There are 5 ways to turn a row about zero (a turn may also mirror it). The second row of each pair is the first, turned, with some noise.
Some pairs, each with its turn after it:
[-27,  48, -17,  17]
[-10,  43,   1,  38]	lezo

[  0, -13, -31,  10]
[-26, -19,   7,   6]	Pida

[ 30,  -8,  11, -21]
[ 27,  -7,   3, -21]	fiz

[-15,  33,  45,  26]
[ 40,  27, -16,  38]	Pida

[-7, -6,  2, 43]
[ 28,  29, -10, -13]	lezo

[-12, -13, -47,  -1]
[-39, -37,  -4,   1]	Pida

[ -8,  29,  28, -33]
[  1, -23,  34,  27]	lezo

[-16, -29,  39,  -8]
[ 36,  -9,  10, -38]	Zubil

[ 30,  26, -24,  28]
[-39,  38,  -7,   3]	Pida

[  2, -25,  -9,  38]
[ -3, -20,  39,   9]	fiz

[ 17,  17,  12, -33]
[ -5, -38,   9,  25]	lezo

[-14,  -6,  41,  44]
[61, -3,  5, 15]	Zubil

[-14, -48,  38,  25]
[ 34, -11,  51,  28]	Pida

[-28,  10,  36, -31]
[ 2, -3, 55, 12]	lezo

[-10,  13,  21, -46]
[-16, -40,  28, -24]	Zitat

[-10,  25,  26,  -9]
[ -7, -39,  -2,   6]	Zitat

[-20, -46,  -7,  11]
[ 12,   6,  49, -17]	Zubil

[35, 34, 23, -6]
[ 13, -34, -37, -20]	Zitat

[-10, -11, -41, -25]
[24, 13, -1, 44]	fiz

[ 26, -33,  -6, -31]
[-21,  21,   3, -42]	Zitat

[-7, 41, 16,  8]
[-33,  -4, -32, -12]	fiz

[-35, -28,  30,  30]
[-33,  12,   1,  51]	Zitat

[36, 29, -1, 23]
[  2, -27, -20,  43]	Zubil

[ 48, -26,  39,  30]
[  9, -44,  36, -52]	fiz

[-34,  37,  25, -27]
[ 13,  33, -47, -28]	Zubil

New pairs. What belongs after each?
[ 34,  37,  -8, -13]
[ -9, -23, -24,  41]	lezo

[ 43,  44, -46,  31]
[ -8,  15, -77,  40]	lezo

[-11, -48,  16, -33]
[-49,  17,  26, -14]	Zitat

[  5, -46, -23,  13]
[ -6,   5, -22, -50]	lezo

[-32,  43,  23,   0]
[ 7, 20, 34, 37]	lezo

[-35, -45,  41,  25]
[-54,  18,  -3,  47]	Zitat

[-37, -10, -24, -24]
[-23,  41,  15, -17]	Zubil

[-45,  15,  32, -41]
[ 14,  37, -29, -52]	Zubil

[-39, -30, -23,  31]
[  1,  50,   5, -42]	lezo

[-27,  13,  12,  27]
[-39,   3,   1,  -3]	fiz

[ 22, -13,  45, -16]
[ 24, -34, -10, -33]	Zubil

[ 6, 25, -6, 45]
[-34, -40,  -1,   5]	fiz

[  6, -38,  11, -22]
[ -7, -13,  26, -29]	Zubil

[-22, -18,  42, -22]
[ 46, -17,   4,  -3]	Pida

[-33,  43, -31,  13]
[-15,  51, -20,  32]	Zubil

[-37,  -1,  25, -41]
[-33, -33,  33,  -1]	Zitat

[ -3,  21, -47,  13]
[49, 16, 16, -2]	Zitat

[ 2, 44, -2, 33]
[-43, -31, -23,   7]	fiz

[ -8, -25, -37,   6]
[12,  1, 25, 34]	fiz

[-15,  30, -18,  35]
[-24,   8, -25,  38]	Pida

[-18, -18,  32,  34]
[ 39,  20,  24, -15]	lezo

[ 17, -13,   7, -40]
[-15, -46,  10, -10]	lezo

[ 40,  35,   5, -16]
[ 18, -31, -44, -15]	fiz

[-14, -11,  22,  14]
[33,  1,  8, -8]	Zubil

[ -8,  47,  13, -28]
[  8, -57,  16, -10]	Zitat

[-47, -33, -39, -37]
[-9, 31, 73, -2]	Zitat

[ 27, -44,  35, -46]
[  2, -64,  24, -36]	lezo

[ -6,  -1, -17,  16]
[ -2,  18, -10,  -4]	lezo

[-48,   2, -43,  20]
[25, 21, 41, 38]	Zitat

[-46, -41,  33,  -1]
[-16,  50,  39, -18]	fiz

[28,  6, -3, 15]
[  4, -35,   3,  -8]	fiz

[  7, -41, -25,   4]
[-4, 53,  4, -6]	Zitat

[-39,  35,  12, -19]
[-19,  14,  42,  32]	lezo

[-40, -48,   8,  13]
[ 31,  19,  47, -21]	Zubil

[ 10,  40,   3, -27]
[  3,  17, -34, -27]	Pida

[-18, -22,  14,  31]
[ 4, -8, 21, 39]	Pida

[26, -2, 47, -2]
[-32, -24, -32, -12]	Zitat

[31, 43, 20, 36]
[ 25, -28, -39,  41]	Zubil

[-34, -35,  -3, -13]
[ 8, 36, 28, 11]	fiz

[-27,  19,  42,  -1]
[-35,  28, -12, -29]	fiz

[ -6,  37, -43,  -7]
[51, -9, 25, -3]	Zitat

[  4, -15,  -4,  43]
[-22, -21,  36,  10]	fiz

[30, 45,  3, 26]
[-23,  55, -15,  10]	Pida

[ 20,  -2, -47,  41]
[-20,  -3,  20,  57]	Zubil

[45,  1, -5, 16]
[ 15, -46,   1, -13]	fiz

[ 43,  42, -29,  30]
[ -3, -71, -25,  18]	fiz

[  1, -13, -46,  36]
[ -5, -27,  24,  47]	fiz

[-14,  48, -18, -28]
[ -2,  12, -56,  18]	fiz

[ 49, -48,  18,  16]
[ 31, -31,  47, -36]	fiz

[-34,   5,  17,  16]
[31, 29, -4, -8]	Zubil

[ 23, -45,  47, -38]
[ 45,  -2,  45, -42]	Pida

[ 28,  13,   2, -30]
[-21, -20, -24, -16]	Zubil

[  0, -47, -36, -31]
[-22, -47,  25, -32]	Pida

[-17, -21, -22, -26]
[19, 33,  9, 25]	fiz

[-21, -28,  23,  21]
[-28,  12,  -5,  37]	Zitat

[ 36,  31, -22,   1]
[-23, -17, -26,  27]	Zubil

